The rows of a group lie close to one hidden flat surface of 12 dimensions, which may be shifted away from zero. Surfaces can cross.
In the rows, 128 means zero.
Some rows, each with its group after it:
[136 116 147 143  96 140 129 156 118  79 128 115 143 161 164 152 109  89] : J267
[ 92 116 129 117  96 140  98 129  90 140 116 101  93 129 143 190 145 161] : J581
[146 107 139 132 156 123 172 118 158 121 180 127 147 140 148 160 150 111] : J741
[133 162  79 122 144  90  94 109  87 152  93  83 102 128 135 132 120 139] : J267
[176 150 138 152 145 154 132 182 100 147  99 136 140 108 113 117 120 144] : J581
[167 104  91 193 167 125 146 145 128 121 128 113 146 123 107 146 134 106] : J483
[123  89 177 121 158 179 137 159 147 166 148 101  78  92 115  84 140 144] : J581
[ 97 119 151 105 129 139 125 133 124 122 121 120 142 144 189 122 159 103] : J581
[ 82 106 129 132 123 147  92  83 135 143 112 183 169  98 136 135 175 125] : J741
[118 138  89 149 186 132 137 110 152 132 130 103 140 100 122  86 147 108] : J483
[123 129 115 141 178 147 134  90  89 105 101 112 148 116 182 110 157 150] : J581
[153 110 178 122 154 195 104 182  91 127  78 151 168 114 170 130 165 107] : J581
[137 152 107 127 102 105  86 143 122 123 101 156 150 128 133 141 124  96] : J267
[121 117  99 139 128 162 141 121 158 115 107  92 117 117 114 140 125 125] : J483
[ 83 159 133 145  96 152 190 156 190 186 111 138  68 133 118 151  82 115] : J267
[100  75 115 178 172 166 201  57 123 114  45 197 107  81 133 110 121  91] : J267
[104  81 156 125 164 126 143 100 181 140 172 147 139 129 149  90 161  88] : J581
[139  92 106 122  75 116 137 126 120 101 141  93 102 131 149 177 155 194] : J483
[125 146 126 116 108 185 121 141 176  79 126 157 145 108 185 161 152 143] : J267
[128 100 156 105 112 118 115 101 122 126 120 130 111 154 162 144 118 114] : J741
[153 120 167 126 180 171 198 171 167 124 165 126 111 135 103 123 104  76] : J741
[146 147  97 139 132 114 111 142 153 116 142 153 128 120  81 126 113 131] : J267
[ 70  96 146 120 141 125 142 156 154 174 135 147 128 104 108  68 169  64] : J581
[140  94 145 187 100 101 161 214 149 208 107 155 159 157 103  57 148 133] : J581
[133 118 150 114 177 162 141  95 138 112 162  81  89 123 136  93 120 185] : J581
[170  70 186 110 170 182 172  80 150 120  88 111 123 130 157  91 100  81] : J741
[106 123 142 163 117  98 143 177 108 156 171 132  93 110  87 108 121 113] : J741
[151 168 150 113 174 161 138 159 120 123 131 109  60 127 112 132  69 124] : J267
[ 87 154 163 112 137 160 116 132 136 149 148 116 136 123  86  96 110 109] : J483
[163 108  95 120 175 128 153 135 111  80  93 161  93 130  93 138 112 122] : J483
[149 121  76 112 166 104 144  88 114 134  91  59 116 107 188  96 177 159] : J741
[162 168 159 113 132 131 149 159 199 162 199 126 151  95 115 116 121  76] : J581
[150 159 134 127 136 112  96 149 112 167 104 149 130 133 138 112 120 139] : J483
[150  93 131 146 124 139 111 130 111  38 138 132 145 133 161 133 132 113] : J267
[160 106 148 136 138 161 156  99 142 106 166 106 148 128  81 121 111 166] : J267
[ 99 145 133 115 125  87 116  82 123 148 149 122 113 139 160  97 128 157] : J581
[118 132 144 147 132 181 137  79 182 125 133 143 152  83 154 112 129 125] : J483
[104 137 116 150 113 140  95 137 104 119  91 220 160 109  37 139 114 114] : J741
[121 149 113 155  96  90 178 129 115 123 139 144 109  96 118 111 106 125] : J741
[102 150 131 137 129 102 110 129 160 196 162  85 117 134 156 120 134 111] : J267
[159 134 119 110 160 147 100 105 130 140 108 146 143 113  95 119 129 158] : J483
[151 109 131 101 143 137 109  91 133 171 105 150 189 144  96 133 163 169] : J483
[132 124 107 130 182  71 120 150 117 164 134  94 117 161 159 106 153  95] : J483
[155 129  87 126 164 131  98 127  96 154  55 113 124  96 180 141 169 132] : J741
[121 126 177 142 160 169  68 172 145 138 146  88 103 159 190 123 116 109] : J741
[ 70 109 161 151 106 172 147 122 139 137 163 107 161 115  95 125 137 120] : J483
[145 151 142 116 157 120  92 125 117 153 127 136 142 122 122 113 116  95] : J267
[167  92 163 156 196 157 143  72 148  97 152 129 142 122 159  87 111 103] : J741
[143  94 101 138 120  74  94 200 132 161 156 114  66 156 126 178 149 133] : J581
[127 105 147  74 134 128  77  87 111 145 100 107 105 119 148 101 141 142] : J741
[139 162  91 146 121 159 178 111 193  95 137 132 185 111  81 123 116 130] : J483
[127  77 104 175 133 137 150 141 118  64 118 137 129 122 128 116 145 129] : J267
[ 90  94 154 180 111 161  94 126 119 102 155  80  57  91 184 112 119 153] : J483
[114 138 196  92 127 146 111  97 150 166 167 155 102  96 117  99 106 124] : J581
[118  97 170 185 116 130 148 146 117 137 144 205 128 113  97 145 103  72] : J741
[108 173  80 114 126 151 138 124 154 112  78 139 136 134 143 161 124 127] : J267

New rows, each followed by its group:
[127 115 116 117 124 127 198 101 137 118  95 173 135 114 165 168 142  89] : J741
[101 129 112  49 139 101 129 163 136 131 150 100  95 184 131 169 161 133] : J741
[143 151 166 190  94 112  89 134 111 188 176 174 127  43 167 161 136 117] : J741
[115 119 128 153 189 120 154 177  84 171 109  94 121 147  68  71 124 101] : J267
[105  90 161 103  95 112  67 146 100 151 108 146 109 173 128 170 126 109] : J741
[114  90 149 121  93 155 151 140  86 115 109 157  83  83 132 188 140 128] : J483
[127 170 107  51  82 127 117 140 139 127 111 106 139 154  94 154 126 165] : J741
[104 130 129 164 123 142 150 121 149 130 143 131 149 113 140 115 139 124] : J741
[ 67 144  97 188 113 114 142 163 111 113 119 167 122 121  96 104 118 114] : J741
[128 129  91 122 151 104 154 104 125 142 111 136 120  95 222 169 190 120] : J741
[163 120 160 159 106 185 152 137 186 106 185 147 109  84 126 158 109 169] : J267
[102 163 116 101  73 127 150 156 129 124 101 138  92 119 143 139 116 138] : J483
[156 132 127 133 137  99 138 147 125 117 178 172 138 144 102 188 124 107] : J741
[141 146 120 136 121 127 104 130 121 136 112 135 117 113 143 115 127 165] : J483
[119  99 116 202 189 123 118 135 110 150 175  81 163 108  98  98 162 108] : J483
[116 145 130 139 166 191 103 163 131 152  80 172 138  80 102 120 139 102] : J741
[118 110 188 145 117 146 139 150 157 142 200 144 138 136  78 125 106 104] : J741
[ 90 155 162 193  36 135 153 156 127 133 112 188 156 128 183  98 112 157] : J483
[ 85 103 127 112 138 111 140 180 121 192 134  55  75 119 151 102 184 127] : J741
[118 109 149 149 144 120 156 128 135 208 102 163 226 175 113 124 167  86] : J483
[122 146  59 118 198  89 139  93 146 113 179 117 147 107 195 157 219 156] : J741
[113 103 148 181 102 120 147 136 102 119 153 152 147 126 141 118 147 150] : J483
[143 140 157 144 105 113 109 149 134 209 113 133 189 174 142 136 136 127] : J483
[131 129 109 123 175 116 101 104 104 113 125  98 110 125 151 110 136 124] : J267
[142 126 159 103 142 163 166 119 154 120 127 147 129 119 118 123 109 103] : J741
[144 145 106 136 149 124  98 108 113 120  90 178 127 106 136  71 132 192] : J483
[149  77 153 156 118 134 149 137 120  72 166 122  83 135 160 166 111 123] : J483
[ 83 120 132 155  93  81 101 138 112 136 189 130 122 141  94 115 131 147] : J741
[ 92 113 150 157 107  98 167 121 125 138 166 150  96 104 159 118 126 100] : J741
[103 137 103 140 144 115 146 153 106 138  97 145 159 155  67  89 134 136] : J483
[105 153 115 103 150 136 157 155 154 115 164 106 119 135  88  98 132 138] : J741
[138 145 117 137 120 181 135 162 110 113  76 135 165 107 158 158 155 137] : J267
[108 120 158 118 142  96 159 136 108 111 173 160 143 161 119  90 135 119] : J483
[121 121 161  93 166 198 170 115 125  79 123  96 110 150 140 117 110 151] : J267
[131  84 146 157 140 133  64  97 126 135 144 102 167 155 131 115 143 145] : J741
[ 92 143  51 188 131 139 129 145 105 111 105  93 105  52  95  99 156 164] : J483
[122  68 127 155 157 135 170  95 103  77 166 165 152  98  95 120 172 149] : J483
[120 119 125 111 129 152 164 128 149 124 108 103 139 138 112 100 125 125] : J741
[165 106 157 126 133 121 115  66 123 120 146 115 136 119 125  90 103 139] : J741
[128 128 123 113 116 112 120 168 157 149 177 104 119 131  91 153 136 115] : J581
[127 124 125 129 136 144  88 153 168 131 146 191 199  90 119  91 195 124] : J267
[ 68 123 139 115 141 119 127  65 148 156 158 143 150  83 161 106 172  83] : J581
[ 98 115 132 100 177 131 105  92 179  97 162 146 118 131 159  80 145 105] : J267
[106 144  96 128  77 111 110  87 114 129  97 126 159 116 117 110 139 169] : J741
[ 80 101 100 100 119 151 160 113 108  82 142 108  86  74  91 143 163 158] : J483
[126 143  89 176 134 129 188 140 146  77 153 136 134  93 119 117 125 111] : J483
[ 67 139 112 133 204 166 153  95 175 146 105 117 153 131 194 110 166  79] : J267
[138 117 122 148 110 176 115 146 114 113 108 112 108 102  74 163 106 153] : J483
[207 181 140  94  81 195 122  66 149 108 124 132 180  96 114 212  97 212] : J267
[117 149  81 113 142 118 189 141 136  98 118  99 125 140  83  91 124 144] : J741
[162 104 120 118  90  98 128 133 140 162 133  95 159 180 152 181 158 159] : J483
[160 173 115 127 129 108  90 169 148 127 187  76 123 153 106 144 104 140] : J267
[101 149 114 147  79 106 122 130 106 151  92 132 105 100 198 142 138 128] : J741
[172 136  88 168 167 129 148 149 135 136 148 107 172 120 129 155 162 138] : J741
[117 158 116 145 123 132 143 148 152 115 144 109 129 130 117 107 104 118] : J483
[183 117 122  60 170 109 120 132 130 124  95 139  86 176 126 158 106 111] : J483
[125 143  84 199 176 158 188 123  98 142  88 120 105  57  96 113 124 142] : J581
[171 111 139 142 124 134 159 125 109 141  82  88 112 113 127  87  97 121] : J741
[113 110 110  76 134 111 150 126 117  80 115 130  55 137 148 132 128 140] : J483
